The rows are grouped in 4 different ways at once. Each group adds its own fixed numbers to the row, and there is some noise. The rows also spread widely along 10 directions, which tell nothing about the answers.
(in the rows, 128 means zero)
Some rows, each with its group in each grouping after it:
[139 125 113 164 120 126 133 154  69  77 116  94 135 155  93 193 139 168
 101  99 183  88 132 127 158 107 147 108]
z_873 Y folas z_152
[136 153 147 151  95  99 144  94 129 125  76  94 169 157 158 133 141 150
  66 122 137 171 131 134 149 153  99 139]
z_144 X Bedaz z_152
[144 140 136 133 134  94 156 154  96  62  71 155 139 151 154 133  86 156
 137 131 161 110 143  96 114  64 125 108]
z_957 Y folas z_846
[118 126 122 111 124 148  95 130 108 137 174 123  98  97 133 132 120 140
 136 130 107 130 117 110 162 144 139 142]
z_144 W Pero z_852
[136 146 132 104 177 117 158  87 120 172  80 155 103 185 107  72 161 100
 140 172  97 140 137 148  58 145 128  87]
z_651 H Bedaz z_846
[145 130 111  80 148 160 122  61 141 203 165 164  86 130 100 120 131 117
 126 101  88 152 110 137  71 154 117 126]
z_651 H Rez z_310
[128  94 120 114 183 122 109 112 122 151 110 125 119 128 122 102 150  85
 162 137 127 102 137 141 126 123 164 142]
z_670 W Pero z_310
[142 121 148  57 138 118 166  57 143 161 131 175  99 127 171  95 118 123
 104 153  82 176 121 134  33 160 108 132]
z_6 L Rez z_852
[123 131 159 117 139 107 130 121  83 105 116 119 100 129 142 108 156 131
 120 186 120 113 140 137 123 160 151  94]
z_957 L folas z_332
[105 133 133  90 113 112 109  84 175 185 154 189 111 135 148  55 111 136
 141 105  73 164 114 104 149 159  47 144]
z_670 X Rez z_332
[137 108 118  90 145 145 160  93 100 124 151 153  88 155 115 138 123 152
 110 136 101 137 111 122  48 130 141 125]
z_873 T Pero z_128
[148 177 146 117 133 143  89  94 121 202  55  75 121 149 121  66  90 155
 135 121 119 226  99  95 122 153  97 111]
z_6 T folas z_128
[128 123 102 120 137 155 105 154  93 104 173 159 101 101 120 146 107 149
 142 129 129  85 130 106 144  96 149 131]
z_144 Y Pero z_310
[133 153 132 121 139 165  81 131 124 157 117 123 115 101 139  79 104 139
 141 161  99 147 127 111 124 128 135 127]
z_873 L Bedaz z_846
[134 151 153  99 160 120 107 113  92 147  92 141  87 127 115 111 121 134
 160 107 151 124 116  95 134 128 128 109]
z_651 X Bedaz z_846
[102  81 112 117 168 136 124 127  81 125 174 130  77 158  88 109 151 146
 155 132 102 101 121 129 134 142 130 117]
z_957 L Rez z_852
[135 114  81 149 111 133 133 133 143 112 110 149 161 151 110 141  94 185
 137  72 145 128 132 113 137  90  88 128]
z_670 L Pero z_332
[113 117 120 125 154 115 147 127  88 111 148 159  92 169  88 106 159 141
 146 150 124  90 154 143 123 140 126  81]
z_957 L folas z_152
[140 143 138 145  93 122 121 125 125 108  92  94 161 123 179 128 112 156
  83 154 120 165 129 124 139 134 119 148]
z_144 L Rez z_846
[111 112 110  81 134 120 132 113 179 142 159 248 117 112 149  76  66 141
 169  92 102 123 132  93 101  89  60 148]
z_670 L folas z_846
[151 101  93 101 134 166 137  90 135 141 188 159 107 108 113 169 136 135
 109 111 101 109 114 133  69 126 159 149]
z_651 X Pero z_332
[130 136 117 134 159 117 116 133 105 144  75 130 118 175  87  81 135 141
 175 121 139 131 127 115 153 121 110  92]
z_6 X Pero z_332
[138 125 144 101 149 134 105 125 131 131  94 150 126  88 176  89 106 128
 157 160 111 132 133 108 104 114 142 135]
z_144 L Pero z_332
[126 120 131 124 134 105 140 113 122 115 125 146 131 148 128 115 135 134
 115 138 123 119 143 143 117 132 116 115]
z_651 L folas z_310
[116 153 131 118 119 132 101 119 132 162 120 135 123 107 142 111 104 144
 133 102 130 152 115 102 163 134  96 133]
z_144 Y Bedaz z_852
[107 117 133 128 147 113 129 124  93 127 110 108 115 204 107  67 151 161
 133 158  84 155 129 125 143 149  78 111]
z_651 L Pero z_152
[119 150 142 152  76 120 132 125 115  95 153 118 148 119 160 154 143 167
  62 146 127 126 148 146 169 169 120 124]
z_651 L Bedaz z_152
[116 105 118 140 138 138 121 141  92 105 169  91 111 134 120 131 151 134
 110 179  90 113 128 137 134 144 168 130]
z_144 W folas z_852
[126 114 147  81 136 114 143  91 112 129 131 150  95 123 153 115 148 132
 115 156 100 138 121 127  87 160 118 133]
z_144 L Pero z_332
[143 170 152 114 161 123 103  81  97 212  61  96 103 126  85 114 199  87
 145 132 182 131 150 172 143 203 164  71]
z_651 L Pero z_152
[133 169 107 120 118 149  73 117 159 197 116 147 128 118 122  79  85 141
 150  93 111 170 119  99 165 122  78 129]
z_144 Y Rez z_310
[100 117 110 133 128 122 116 164  93  88 170 178 106 129 106 128 124 158
 153 120 145  76 147 119 185 116 113 109]
z_144 L Pero z_310
[127 147 108 121 122 144 103 132 107 138 144 135 109 136 115 113 111 152
 126 131 109 139 122 107 150 124 106 124]
z_144 Y Pero z_310
[142 163 169  92 144  99 117 107 127 153  71 154 115 108 162  84 112 114
 159 145 140 150 140 113 130 138 133 109]
z_6 W Pero z_128
[123  72 139 120 171  96 164  98  79 103  95  95 111 173 121 126 198 113
 112 171 127 101 133 162  90 159 159 123]
z_670 L Pero z_332
[140 129 110 146 106 158  99 121 127 134 161 107 143  94 128 153 120 142
  95 118 138 126 127 143 150 139 144 142]
z_6 L folas z_310
[131  91 129 118 170 124 129 108  99 129 110 103 108 144 103 120 163 129
 140 136 122 110 120 138  99 138 148 119]
z_651 L folas z_332

New rows, each followed by its group in each grouping:
[135 127 120 148 143 131 132 143  81 102  93  93 131 151 124 118 153 138
 117 193 126 120 143 143 120 130 165 113]
z_144 L Pero z_846
[114 153 109 150 110 140  88 141 131 156 126 129 143 118 107 118 118 154
 150  97 150 132 140 130 200 139 106 106]
z_651 L Pero z_852
[137 109 123 111 124 113 146  99 151 120 116 156 151 127 173 130 108 127
 106 109 120 147 116 113 102 103 106 181]
z_144 X Pero z_846
[112 117 114 153 106 124 128 148 111  89 139 136 142 124 117 176 112 174
 118  71 175  96 130 126 177 114 114 123]
z_873 L Bedaz z_852
[142 133 118 142 127  99 131  91 179 170  41 125 185 146 129 114 132 130
 133  66 162 155 134 140 136 127  82 131]
z_651 L Bedaz z_332
[136 126 133 127 150 140 108 127 119 132 110 126 127 122 142  89 111 134
 134 150 117 135 133 124 122 118 135 126]
z_6 L Bedaz z_310
[121 157 125 177  96 145  69 149  98 132 125  55 147 119 121 145 138 152
 105 120 146 138 119 121 235 152 136 140]
z_651 X Pero z_846
[129 126 177  91 152  80 149  90  97 122  84 133 105 165 146 107 139 132
 124 124 133 143 121 112 111 142 101 122]
z_651 X folas z_152
[130  86 113 115 154 136 124 104 101 136 126 106 109 133 104 145 153 142
 133 103 130 124 106 125 116 138 130 149]
z_144 L Pero z_332
[122  79 144 132 155  79 164 119  93  81 103 106 134 152 139 154 187 102
 100 144 151  76 126 156 116 135 156 137]
z_873 Y folas z_332
[131 136 121 155 117  85 163  79 154 156  75 125 176 182 112 124 192  97
  87 126 154 133 152 191 132 166 126 116]
z_873 X Pero z_128
[ 98 155 125 106 110 120  89 135 147 153 170 207 102 122 121  73  92 160
 168  94 110 126 138 102 195 137  51 105]
z_651 L Rez z_310
[154 134 128 128 141 165  79 137 133 132 114 125 147  71 165 114  89 130
 143 148 124 123 141 118 127  97 170 142]
z_651 L Pero z_310
[137 129 123 104 114 109 187 102 125  90 152 208 126 145 146 161 129 134
  94 135 125 103 153 151  77 118 127 109]
z_651 H Pero z_310
[138 120 114 119 188 118 131  89 166 185  67 166 141 152 113  56 140  80
 169 136 124 124 158 158  81 114 132 110]
z_957 L Bedaz z_310
[114 113 153 102 135 103 111 103 148 146 125 156 135  82 178 115 145  89
 134 121 139 112 135 136 155 151 122 166]
z_651 L Pero z_846
[130 138 131 168  74 135 107 152 118  76 145 105 167  71 173 199 115 163
  75 104 171 101 137 128 197 126 147 155]
z_651 L Bedaz z_846
[101 114 104 215 120 145 112 201  75  49 160  76 156 157 119 116 161 172
  99 217  98  78 166 151 198 126 167 112]
z_144 L Bedaz z_152
[140 119 101 161 165 139 114 149  95 119  68  96 138 153  90 128 126 153
 156 114 161 114 131 119 134  91 145 115]
z_144 L Bedaz z_846
[137  88 165 142 170  97 122 103  80 117  63  48 139 141 148 139 174 113
 116 137 154 123 111 136 138 143 178 160]
z_144 X Rez z_128
[137 139 121 141 130 136 112 119 119 133 106 126 137 113 125 132 122 140
 120 122 158 114 147 138 141 127 147 114]
z_670 L Bedaz z_310
[135 148 163  75 153  78 167  59 107 169  69 160  86 191 107 103 161 119
 127 105 146 153 125 137  88 168  90  87]
z_873 X Rez z_152
[127 147 127 124  93 132  93 110 158 159 131 137 144  86 148 135 107 134
 110  86 146 148 121 123 165 142  96 154]
z_873 L folas z_846
[142 194 123 147  89 124 110 125 154 145 101 126 158 134 142  92 115 132
  98 178 107 166 160 146 146 142 123  92]
z_144 W folas z_310
[152 195 152 125  92  97 140 111 116 124  64 110 137 143 153 124 123 139
  84 169 139 176 143 130 121 154 124  92]
z_144 W folas z_846
[132 125 107 156 146 142  95 126 151 163  99 109 160 107 135 105 143 105
 136 130 132 109 136 139 149 124 155 138]
z_670 Y Bedaz z_332
[126 139 126 141 126 133 122 126 106 122 119 119 126 153 119 111 122 171
 120 129 120 141 137 119 144 132 108 112]
z_957 L Bedaz z_152
[132  97 115 156 152 136 120 119 125 127 108 106 155 126 126 130 136 140
 125 119 142 108 135 140 127 116 156 145]
z_670 L Bedaz z_128
[160 120 102 134 125 172 119 106 136 139 137 118 148 107 132 147 112 157
 106 133 111 140 130 135  83 114 161 146]
z_651 L Pero z_128
[146 122 130 161 120 117 142 116  95  99 126 109 139 130 124 182 164 136
  92 127 168  91 145 157 143 141 188 114]
z_957 X Rez z_128
[110 124 145 108 143 117 120 116  91 137 162 138  82 143 120  99 155 135
 130 152  94 115 119 123 144 159 122 117]
z_651 Y Rez z_128
[131  63 108 122 142 106 188  67 128 122 144 122 133 201 104 139 173 148
  83 114  91 139 115 164  64 149 102 151]
z_651 L Rez z_128
[151 125 140 116 138 138  97 133 144 114 100 163 155  64 188 127  71 133
 153 114 151 114 144 104 128  76 148 152]
z_651 L Pero z_310
[116  96 143 127 143  89 157  82 160 138 110 135 159 170 158  95 163 105
  97 127  98 140 133 149 117 145  96 165]
z_651 X Bedaz z_152
[116 132 142 109 126  77 170 125 114  89 102 188 117 180 142  92 130 147
 126 154 121 121 148 133 112 127  86  94]
z_873 L Rez z_846
[163 124  96 133 128 161 130  98 146 148  94 114 155 150 113 143  89 178
 107  72 127 171 115 116  79  96  99 144]
z_873 L Bedaz z_152
[125 142 150 116 112 117 127 107 130 137  97 135 143 125 168 134 103 137
 117 108 136 161 117 118 134 133 102 141]
z_873 H Pero z_852
[132 123 130 141 151 115 132 112 100 124  95 109 131 135 118 133 172 110
 108 156 152 103 149 162 124 149 167 108]
z_144 L Bedaz z_310
[125 119 131  94 148 134 124 110 117 148 154 167  94 124 120 104 122 140
 145 119 117 129 127 117 110 138 106 122]
z_6 L folas z_152
[134 127 105 153 136 140 114  88 142 192 105  86 149 153  87 107 161 131
 112 105 131 160 122 159 136 165 117 131]
z_6 L Bedaz z_128
[121  98  97 154 155 115 158 145  76  84 118 129 123 193  85 134 161 139
 132 150 143  79 145 143 132 109 154 108]
z_670 X Pero z_846
[140 105 131 105 167 116 151  96 135 143 126 185 117 119 130 118 158 101
 147 145 134  83 155 164  77 136 171 107]
z_651 L Rez z_128
[106  99 141 108 138 134  99 115  73 132 143  82  90 137 131 113 132 158
 124 123 106 151  90  98 161 156  99 165]
z_670 L Pero z_846
[123 140 122 117 123 135 106 125 129 138 145 166 112 115 131 102 113 144
 136 135 114 124 141 124 143 134 114 115]
z_144 L Rez z_310
[125 123 105 101 125 137 130  91 111 158 159 146  92 136  95 143 139 145
 121  87 132 138 115 128 126 152  99 131]
z_957 L Pero z_846
[138 105 146 115 128 104 160 111  98  80 101 132 133 138 167 140 125 160
 100 154 127 135 131 124  86 118 135 141]
z_144 L Pero z_128
[160 113 116  87 160 136 143  94 137 135 119 164 116 118 145 122 116 106
 129 151 105 130 135 130  50 103 162 141]
z_144 W Pero z_310
[136 168 182 102  86 127 109 111  74 106 119 103  99  88 176 166  96 197
  80 110 148 170 108  81 152 160 103 134]
z_144 L Bedaz z_152
[120 112 133 120 118 146 113 124  99 112 178 124 108  98 147 159 120 157
 109 120 120 118 112 110 146 142 148 152]
z_651 T Pero z_128
[125 115 128 120 151 115 141 104 115 133 110 126 116 162 110 102 161 138
 125 148 104 127 130 141 102 151 119 106]
z_651 L Bedaz z_332
[136 122  94 147 117 121 137  95 139 151 118  81 149 184  90 138 157 135
  90 103 111 161 116 149 129 147 100 141]
z_651 W folas z_846
[169 133 135 109 162 106 155  61 120 172  36  81 136 151 129 134 181  72
  99 155 153 152 138 173  64 162 182 122]
z_670 W Pero z_846
[106  65 140 128 171 110 139 110  90 114 137  95 121 147 139 110 210  91
 110 185 102  96 137 168 123 167 160 159]
z_144 L Pero z_152
[127 135 141 134 103 123  99 141 109 105 125 125 133  99 151 151 103 163
 130  89 160 127 112  92 195 122 116 143]
z_6 X Pero z_332
[133 136 130 106 133 134 115 116 100 141 125 139 103 124 116 139 114 151
 134  98 143 128 112 104 132 123 120 128]
z_873 Y Pero z_128
[138 129 102 156 152 120 121 140 122 134  91 133 141 144 102 120 150 117
 157 124 154  86 150 145 146 111 155  94]
z_957 Y Rez z_332
[ 97 126 156 104 163 132  83 108  75 177 152 101  65 133  94  68 186 119
 155 174  96 126 121 137 170 203 137 106]
z_651 L Pero z_128
[103 109 125 103 149 139  88 122  98 161 128 113  92 142 105  92 101 175
 171  84 112 168  87  79 165 132  65 148]
z_144 L Pero z_852
[117 101  82 150 155 142 110 135 156 151 171 168 134 132  83 104 161 104
 162 127 111  66 146 153 142 119 150 119]
z_651 X folas z_332
[121 113 160 134 167 106  94 101 134 173  50  85 154 118 153  87 159  97
 144 112 152 143 127 133 166 152 120 160]
z_144 L Bedaz z_152
[125 159 132 127 115 120 111 145  69 107 106 130  97 139 105 143 108 182
 148  96 175 127 128  94 180 124 103  93]
z_957 L Pero z_846
[127 119 138 126 131 135 115 131  84 108 125 111 116 115 134 146 133 158
 121 127 144 120 129 116 151 134 136 134]
z_144 L Pero z_152
[142 113 129 113 162 126  87  98 162 176 101 160 147  73 143 136 122  78
 170  57 181  97 130 127 155 106 151 163]
z_651 X Pero z_310
